Every row belongs to one group in each of 3 separate groupings. Each group adds its own fixed numbers to the row, and there is some noise. The rows also spread widely along 13 directions, which tell nothing about the answers.
In the rows, 128 means zero.
Known rows, each followed by its group in each grouping:
[151 136 117 114 130 115  97  93 118 122 162  94 149 168 103 134 142 164
 143 117 148 113 131 125 101 134 152 138 108 139 127]	(0) (3) J_598
[161  73 101 112 120 153 109 148 137 205 138 123 146 144 115 159 133  87
 106 100 144 121 116  94 135 118 132 195 160  93 122]	(1) (1) J_900
[ 70 158 110 103  90 116 148 125 127 155 141 113 160 166 119 105  73 183
 131 133 101  86 125 158  98 150 138 135 123 112 103]	(4) (0) J_674
[130  79  78 121  77 144 149 126  96 163 121  59 143 172 113 140 138 112
  98 141 116 123 183 106 150  90 116 224 113 164 127]	(3) (1) J_900
[190 124 105 120 135  67 144  70 124 167 128 105  69 127 115 193 155 138
 124  97 183 137  75 154  97 124 140 120  98 101  80]	(1) (2) J_424
[116 119 122 123  86  77 167 165 160 152 153 168  96 145 155 130  75 110
  66 138 133 117 101 149  93 166 116 133 135  78  87]	(2) (3) J_598
[176 124 115 116 159  96 146 125 145 131 163 183 110 123 117 164  97 128
 118 108 178 135 109 139  62 156 155 103 134 104 107]	(0) (2) J_674
[ 97  75  69 123 128 122 101 118  78 122 136  85 139 132 103 125 120 133
 143 163 131  92 200 147 109 100 139 179 125 208  95]	(3) (0) J_424
[141 149  93 157 127 105 173 121 129 131 142 119  85 119 125 115 134 127
 113 135 140 129 107 168 120 150 118 129 125 141  87]	(4) (4) J_900
[161  84  66 136 118 150 100 124  84 159 150 107 135 140 117 142 155 153
 120 117 133 105 146 135 122 103 114 184 115 158 116]	(2) (4) J_674
[180 157  99 141 132  90 146  95 140 105 192  86 107 149  77 125 114 142
 135 129 144 134 149 155 114 159 136 120 109 134 141]	(4) (2) J_424
[112 172 138 101 131 135 134 123 161 114 148  68 184 169  79  86 138 107
 138 132 109 131 119 107 160 182 124 142 110 141 134]	(0) (4) J_424
[127  98 124  88 118 112 124 148 155 180  85 135 116 134 156 170 117 124
 140 115 149 112  91 120  87 109 118 162 156  83 112]	(4) (3) J_674
[ 95 126 107 138 130 159 120 139 110 150  86 143 182 134 125 109 125  97
  93 121 141 138 128 101 147 178 167 151  97 178  54]	(1) (1) J_900
[130 132 116 124 164 144  93 151 147 167 174 144 112 116 119 119 108 132
 171 121 135  84  98 170  91 143 127 134 195  90 132]	(0) (0) J_900
[154 113  59 125  54 103 163 129 126 109 183 129 129 116 158  93  81 188
 106  94  88 122 105 133 130 157 113 141 137 170 112]	(0) (0) J_674
[139  96  96 111 131 133 168 149 117 156 119 155 114 102 140 144  98 120
 127 112 144 136 119 125 100 134 128 134 144 133  92]	(0) (2) J_900
[ 94  95  77  95  95 100 131 117 124 108 157 134 156 104 153 109  80 178
 137 106 105 101 120 119 100 137 150 129 141 187  68]	(1) (0) J_424
[131 137  96 112 154 133 182  73  92 160 154  63 121 103  53 126 148 137
 171 118 135 121 122 143 134 123 126 112 110 170 130]	(2) (1) J_598
[154  94 131  86 130  91 121 106 169 123 125 114 133 145 124 173 132 101
 143 107 163 130 112  98 101 118 135 160 144 133 129]	(3) (0) J_674
[ 79 159 132  95  99  61 158  90 157 123 136  88 122 162 127 145 125 146
 129 150 133 100 109 151  89 130 128 136 102 131 106]	(2) (1) J_674
[168 100 111 111  84 102 132 129 106 166  69 113 143 160 128 175 107 110
  92  95 157 161 114 112 154 161 146 175  67 107  92]	(0) (0) J_674
[150 118  98 163  98 127 112 160 129  99 135 109 142 177 135 119 112 112
  94 148 129 137 185 127 139 158 132 196 107 148 121]	(4) (4) J_900
[142  81  85 117 108 125 160 155 154 173 150 139 125 125 133 136 119  93
  95 120 129 119 115 113 115 124 110 175 172 125 113]	(1) (1) J_674
[116 108  89  99 118  98 173 102  94 157  91 137 139 104 116 150 108 129
 104 110 157 148 114 113 114 144 156 107  79 166  32]	(4) (2) J_424
[162 103  83 115  88 136 118 110 121 160 163  91 160 175 104 136 122 161
 123 104 121 112 146 115 124 114 131 181 129 124 142]	(4) (0) J_674
[113 108 107 114 159 156 156 167 102 184  89 101 125 111  77 132  78  91
 163 133 132 122 145 155 140 154 135 154 136 109 121]	(1) (0) J_424
[ 75 132 124  72 119  99 166  97 136 143 134 139 178 167 122 136 139 142
 101 133 146 113 104 107  74 121 153 125 107 139  58]	(0) (4) J_674
[125 130  93  94  89 109 166  87 110 137 176  92 164 181  96 130 108 185
 124 117 121 109 144 131 100 119 148 148 104 137 125]	(0) (0) J_674
[152 168 145 160 159 169 123 145 147 106 116 105 135 191 106 114 121 108
 139 139 131 135 168 143 120 163 149 169 127 110 170]	(3) (0) J_424

New rows. What belongs after each?
[ 89 132 113  91 161 153 176  99 119 178 123 117 144 112  96 133 147 125
 149 121 135 111 105 120 100 111 141 119 134 140  97]	(2) (1) J_424
[ 82 108 142  69 117 147 155 154 100 163  46 103 171 139 112 165  65 124
 160 116 136 133 145 100 128 139 156 156  80 112 116]	(2) (3) J_900
[123 134 109 109 139 104 179 116 151 174 155 113  85 133 114 138 132 138
 133 134 139  98  88 163  78 111 120 126 160  93 107]	(1) (3) J_424
[164  83 102 127 133 114  93 140 136 139 162 118 117 154 119 159 122 105
 134 134 157 115 159 138 103 117 137 186 157 117 138]	(0) (0) J_900
[ 99 110  80 107 130 155 149 140  91 212 115 122 129  95 108 107 118 130
 140 117 113 102  91 152 134 136 116 135 152 129  74]	(0) (0) J_424
[113  87  98 107  68 115 132 127 127 166 119  94 144 160 134 142 126 110
  97 124 122 121 128 108 153 130 117 190 109 140  91]	(2) (0) J_900
[ 89 153 110 137 118 133 184 170 163 161 159 145 120 167 109  83 100 110
  85 172 118  98 134 161  93 154 109 144 162 101 116]	(4) (3) J_674
[127 133 116 112 104 100 184 119 140 124 138 108 156 155  92 131  99  88
  80 128 137 157 145 101 147 174 150 145  78 139 107]	(2) (1) J_424
[143 127 114 126  84 149  75 105 134 175 113  64 157 191 124 132 187 126
 119 108 117 110  98 114 168 135 104 201 105 129 127]	(2) (0) J_674
[171 151  97 182 126 167  88 139 145 170 162  99 109 171 108  98 173 110
 112 135 124 110 122 154 149 153  93 176 154 115 136]	(4) (2) J_900
[112  72  57 111  86  89 140 102  93 155 129 118 143 128 119 141 125 134
  94 130 145 117 143 124 120 116 135 161 103 192  49]	(4) (0) J_674
[173 128 132 119 107 131 162 136 148 160 103 119 126 160 134 150 114 121
 112  94 141 153  99 105 125 148 133 150 118  76 130]	(4) (3) J_598
[137 162 143 131 105 119 109 154 162 188 139 119 121 177 114 131  98 111
 102 120 133 113  82 152 136 189 120 149 126  45 111]	(1) (2) J_900
[134 117  85 102 152 167 209 117 114 153 130 113 134  97 111 111 157 132
 145 106 120 138 101 111 120 109 118 128 146 166 104]	(0) (4) J_424
[195 106  87 138  90  99 174  89 147 115 193  99  95 180 145 143 162 150
 102 114 131 134 133 129  94  95 118 171 147 130 144]	(0) (0) J_598
[110 131 124 109 112 105 156 121 126 148 126 101 136 167  91 144 111 109
 105 143 152 128 142 129 126 150 142 150  84 123 105]	(2) (3) J_900
[ 82 122 123 102 104  95 158 164 135 167 114 104 109 123 105 130  75  91
 121 156 132 111 120 155 138 166 109 146 116 106 101]	(2) (3) J_900
[124 159 124 121 101  91 135 114 129 156 109 109 104 142 138 139 119 150
 111 117 135 117  75 156 123 161 129 126  87  99  85]	(2) (3) J_424
[168  75  94  78  99  88 184 141  95 153 146 131 128  86 114 180   4 166
 146  69 134 141 131 121 103 146 168 123 114  92 129]	(1) (1) J_598
[159 131  98 133  71  93 142 154 131 105 141 148 123 148 166 124  62 153
  82 112 116 146 128 132 119 187 138 140  99 118  97]	(0) (2) J_424
[153 146  97 109 100 164 190 111 123 166 177  97 153 157  96 114 100 183
 132  82 102 121 113 115 121 135 133 133 128 109 141]	(1) (2) J_900
[110 113  96 104 147 144 120 116  81 193 143  80 132 112  61 117 127 139
 162 131 132  86 122 151 127 119 118 133 134 149 109]	(3) (3) J_598
[185 113  94 163 101 146 146 148 109 166  94 115 134 169 119 145 124  88
  61 116 143 168 156 112 162 159 145 193  86 106 113]	(4) (1) J_424
[195 133  90 182 156 145 160 164  86 149  94 115  71 124 109 139 126 102
 115 137 154 157 145 185 141 162 124 161 101 108 123]	(0) (4) J_424
[190 126 121 140 121 102 120 104  98 141 104  86 124 183  94 168 147 111
 100 123 179 157 141 129 141 155 155 163  57 117 114]	(0) (3) J_598
[ 92 125  84 100 131 157 180 134 137 177 180 132 144 124  99  93 112 153
 137 128 103  84 111 138  89 121 106 123 177 141 110]	(1) (2) J_674
[211  76  71 129 113 164 162 138 138 189 155 138 132 138 104 141 147  91
  85  87 142 152 118  85 137 121 103 171 153 119 130]	(4) (2) J_674
[154 100 124  95 107 140 172 150 159 189 146 148 148 143 115 147  92  85
  86  88 136 142  98  81 127 138 137 160 154  73 125]	(3) (1) J_900
[163 131  83 116 118 134 185 102 144 155 164 118 125 100 115 108 156 130
 118  91 119 136  68 111 136 138 108 125 149 161 116]	(0) (1) J_674
[158 135  76 179 132 144 135 122 129 162 172  94  71 142 117 102 179 138
 120 145 130  95 115 181 118 117  97 165 159 142 124]	(1) (3) J_900
[124 150 146 120 149 115 155 146 111 150  66 111 111 141 109 152  90 107
 152 137 155 144 126 159 116 177 139 123  89  94 110]	(0) (2) J_598
[ 95 144 116  97 113 122 175 112 136 135 130  60 151 157  79 105 140 107
 136 153 126 123 134 117 147 140 116 150 109 165 120]	(0) (3) J_900
[104 135 115 138 141 143 182 163 156 131 133 137 131 135 111  92 109  66
  92 158 123 134 146 126 124 162 126 148 152 144 112]	(3) (1) J_424
[129 140 137 129 136 107  57 123 112 143  73  76 135 151 106 157 124 122
 155 131 166 119 125 147 146 170 154 163  74 127 100]	(1) (3) J_900
[ 74 111 101 116  79  90 144 133 135 139 138  92 143 155 122 100 104 110
 106 154 109 106 133 138 138 157 115 161 125 160  75]	(1) (0) J_598
[116  60 105  81  72  65 133 140 152 145 158 129 142 133 134 149  82  90
  93 122 132 123 124 100 128 146 121 159 134 129  85]	(2) (0) J_598
[102 103  79  85 112 138 210 123 109 159 114  76 135 113 100 115 127 117
 142 135 107 130 134 114 138 114  99 144 128 176 102]	(0) (2) J_424
[140 122 105 114 112 118 212 142 128 149  99 101 104 140 119 139 113  99
 113 136 132 155 134 131 127 141 114 149 111 120 113]	(0) (2) J_424
[110 108  73 138 116 112 158 131 101 107 117 100 120 107 122 109  95 134
 136 142 119 126 157 154 131 153 137 148 114 197  86]	(1) (0) J_424
[129 138 119 130 109 155 193 118 130 159  89  43 101 169 114 122 181 112
 142 142 113 129 123 133 148 109  83 179 117 132 154]	(2) (3) J_598
[162  82  73 133 120 114 184 124 106 189 111 116  79 103 110 158 141  89
 101 121 161 145 112 138 135 125 109 151 121 145  71]	(1) (2) J_900
[127 145 111 124 127 115  90 115 101 166 124 106 140 109 108 127  99 151
 152 105 133 108  97 151 134 172 145 121 110 127  95]	(4) (1) J_598
[140 138  94 153 147 128 162 115 133 138 143  84 114 159  68 113 168  83
 115 164 150 130 154 151 134 148 108 153 115 172 118]	(1) (2) J_674
[156  86  65 135 104  91 121 112 103 131 176 146 141 112 116 142  95 135
  87 110 154 132 154 118 118 145 165 145 110 175  74]	(4) (1) J_900
[166 107  95 173 180 134 127 161  96 190  89 141  62  75 112 150 122  77
 142 133 173 132 119 186 122 151 123 140 145 111 100]	(4) (1) J_598
[131 186 136 131 166 125 149 122 130 107 107  85 117 131  86 114 113 122
 173 139 139 139 129 161 130 186 135 108  97 139 133]	(0) (2) J_424
[145  89  71 122  95 139 106 146 121 151 135 120 142 110 138 109 113 129
 117 106 110 123 123 107 148 150 108 158 139 164  90]	(4) (2) J_424
[179 134 103 154 135 108  98 119 134 125 162 106 127 154  82 131 117 117
 124 121 155 127 137 153 138 179 145 154 112 134 132]	(1) (0) J_674
[ 88  75  86  99  80  82 174 164 113 136 150 137  97 117 158 141  49 158
 120 153 114  91 158 158  69 111 113 150 146 126 104]	(2) (3) J_598
[ 96 137 106  80 118 118 217 115 114 139 157  66 128 124  74 121  64 160
 187 131 110 111 145 155 113 125 130 126 133 129 153]	(0) (0) J_900
[ 87 122 122 109 141 113 171 133 136 122 113 174 144  89 144 121  96 103
 116 119 142 137 103 112  98 170 152  99 124 167  66]	(2) (1) J_598
[107 132  89 113  90 111 207  85 110 108 165 114 163 164 111 120  90 178
 108 119 127 132 167 117  95 124 173 129  96 171  94]	(4) (0) J_900
[146  97  99 116  84  97  65 114 141 173 111  62 112 148 161 160 165 129
 131 114 123 101  90 130 143 111 106 202 135 118 106]	(1) (1) J_424
[188 147 105 160 103 125 133 128 130 135 125 157 112 146 163 135  97 165
  97  80 134 146  97 144 113 170 159 136 112  90 101]	(4) (0) J_424
[136 137 123 147 107 119 129 145 124 134  65  94 113 171 157 156 111 126
 115 133 134 138 144 148 125 148 146 190  93 102 118]	(1) (1) J_424
[ 53 139 121  96 125  79 188 141 154 129 129 117 113 114 110 107  96  97
 120 172 127 109 119 151 109 161 115 113 122 150  74]	(2) (3) J_424
[131 119  86 132  65  86 153 136 127 158 134  33  88 140 115 130 107 120
 133 151 105 113 144 166 165 128  84 195 125 129 142]	(4) (1) J_900
[ 58 154 129 129 134 135 190 137 174 118 115 109 143 145 132  78 146  81
 121 167 110 123 121 122 118 154 116 141 155 174  98]	(1) (1) J_598
[190  98  76 142 107 149  71 107 103 191 143  94 116 153 133 151 162 165
 133  89 131 104 111 141 128 100 126 189 142 104 122]	(4) (0) J_424
[108 154 140 108 126 105 127 144 123 187  75  71 108 147  97 146  96 119
 150 137 139 111  97 171 140 166 127 148  98  68 110]	(1) (3) J_424
[138  93 112 109 145 104 222 137 168 136 139 172  98 115 145 168  98  92
 112 127 167 145 136 111  58 101 152 137 173 110 112]	(4) (1) J_900
[153 103 105 151 100 151 143 166 127 176  98 130 112 185 150 153 122 105
  83 132 138 135 147 133 117 131 123 199 124  86 108]	(1) (2) J_900
[154 141 106 157 130 105 199 159 161  81 152 149  89 102 139 102  74  96
 102 135 124 152 139 145 115 179 133 128 149 150 129]	(3) (1) J_424
[ 63 158 136  89  99  81 149 137 119 141 126  65 121 136  97 112  50 151
 170 156 102  90 129 176 118 166 107 118 113 116 116]	(3) (2) J_598
[153  70 108  77 107  88 150 146 176 164 170 153 140 115 107 152  86  74
  94 102 158 138 103  77 122 143 130 141 160 105  99]	(4) (3) J_900
[132 127 109 127 136 138 162 100 146  99 131 140 130 136 145 123 154 131
 121 119 142 138 125 101  88 118 136 131 134 193  93]	(3) (2) J_900
[ 74 147 121  86 168 132 156 128 122 159 148 139 140  99  87 115  85 150
 165 132 132  89 107 151  79 146 147  86 138 123  99]	(2) (3) J_424
[153 136 121 108 111 126 213 128 150 123 130 102 106 138 140 136  89 160
 159  99 111 141 113 123  97 135 119 128 140 106 154]	(1) (2) J_598
[ 54 160 147  92 100  99 190 127 168 146 122 149 139 147 150  96 106 130
  94 136 118 108  67 124  88 157 127 103 138 121  59]	(3) (3) J_598
[ 99 111 129  74 125  87  84  96 160 139 156  84 174 165  90 144 125 113
 146 131 144  99 125 109 115 135 153 154 129 132  99]	(1) (0) J_424
[144 111  79 142  88 112 100 123  80 180 130  88 103 144 122 151  99 173
 137 119 130  99 139 180 128 124 131 175 112 108 105]	(4) (0) J_900
[119 133 117  96 100 137 174 141 137 114 153 106 152 144 116 122  61 155
 151 113 104 127 152 112 116 150 130 139 119 128 154]	(2) (2) J_900
[144 113  82 139  96  81 127 125 130 118 177 125 123 139 116 122  83 133
  97 131 135 122 151 150 119 161 145 144 120 142  92]	(4) (0) J_424
[151 115 129 130 127  94 159 133 146 122  53  87  93 157 133 170 146  68
 131 149 166 160 133 141 132 141 119 183 105 131 125]	(0) (0) J_674
[199 148  97 175 129 153 143 124 124 124 155 132 109 171 117 133 140 141
  99 114 143 141 146 146 112 155 126 153 101 127 149]	(2) (2) J_674
[ 93 131 138  67 118  89 139 124 134 168 147 121 147 164  92 158  62 135
 122 132 142  99 131 136  78 139 152 124 114  72  99]	(3) (2) J_424
[102  90 108  74 144 115 154 123 138 160 143 147 133  96 124 155  81 141
 171 108 144 104 115 123  69 104 150 123 175 119 100]	(4) (0) J_900
[161  89 114 150 186 149 125 162  89 157  68 167 100 117 142 176 118 106
 137 122 182 139 139 154  80 131 160 150 125 105  91]	(1) (4) J_598
[ 80 127 118  96 163 156 166 137 128 172 141 137 146 109  82 111 110 109
 145 136 138 102 116 129 105 139 133 114 146 139 100]	(2) (3) J_900
[186 125 107 134 109 194 148 145 128 189 109  56 139 193  92 134 145 111
 130 110 109 143 152 109 164 123 101 205 126  77 182]	(4) (2) J_424
[125 154 108 155 147 138 111  75 109 132 124  88 127 180 118 118 220 138
 126 154 151 115 133 147 100 119 127 147 102 184  86]	(0) (2) J_598
[162 116 113 102 135  40  97 105 172  87 198  98 114 132 101 151 134 114
 143 138 163 115 120 140 103 145 119 138 135 149 127]	(0) (4) J_674
[ 98 107  92 110 102 152 112 115 129 147 167 142 193 161 132 106 116 157
 110 109 117 100 138  96 102 122 159 155 146 156  84]	(4) (0) J_900
[143 126  76 145 122 132 147  95 111 119 171  91 109 151 126 122 181 172
 132 137 123  98 139 156  95  91 106 161 128 176 128]	(2) (4) J_674
[152  72 100 121  90  98 122 192 146 117 120 133 113 136 164 146  58  99
 114 134 123 136 160 129 123 152 123 190 150 110 129]	(0) (0) J_424
[156 117 140  86  97 100 179 140 183 125 155 123 143 152 115 134  77  91
 107 101 128 153 110  81 126 166 119 132 139 100 138]	(3) (2) J_598
[115 129 107 101 103 134 127 125 142 183 161  85 154 173  88 121 111 143
 138 126 113  90 126 138 121 126 115 168 150  92 143]	(4) (0) J_674
[ 87 102  86  88  79 133 186 130 120 176 141 106 180 155  91 104  90 115
  88 126 103 126 143  99 144 139 135 156 120 139  81]	(4) (0) J_424
[ 88  90 134  68 137 114 125 144 122 152  69 100 161 119 110 165  79  89
 156 131 144 125 149 100 118 129 153 163 117 132 108]	(3) (1) J_424
[102 184 120 116 152 111 158  95 111 121 158  88 148 157  55 103 116 149
 136 152 142 115 142 159 112 170 161 102  82 149 107]	(0) (3) J_424
[ 78 113 110 122 146 116 143 130 107 156  96 120 132 136 104 127 129  91
 121 163 154 117 146 146 105 148 134 135 111 165  55]	(1) (2) J_598
[140  88  89 110  98  80 125 127 168 126 236 110 121 171 100 118 119 114
  84 158 130  91 160 126  90 108 113 172 171 134 130]	(3) (3) J_424
[132 134 136 112 145 113 188 138 167 117 108 122 132 151 101 144 103  81
 128 136 154 153 137 115 108 163 136 136 117 128 126]	(1) (2) J_674
[122 133 115 103 132  90 171 101 134 159 155 101 122 151  75 138 142 104
 105 143 154 117 111 143 111 130 119 134 116 129  97]	(3) (4) J_674
[135 111 107 110 142  79 112 139 171 120 170  91 107 103 104 123 123  87
 151 139 135 111 107 144 134 155 103 144 162 140 115]	(1) (4) J_424
[103 134 105 134 107 136 144 157 141  84 115  76 142 150 143 100  89 134
 150 151  89 121 177 131 131 151 128 182 131 167 150]	(1) (1) J_424
[146 118 128 119 112 154 140 157 141 143  98  93 127 160 143 141  90 136
 172 112 111 128 141 128 117 129 122 179 154  84 172]	(4) (0) J_598
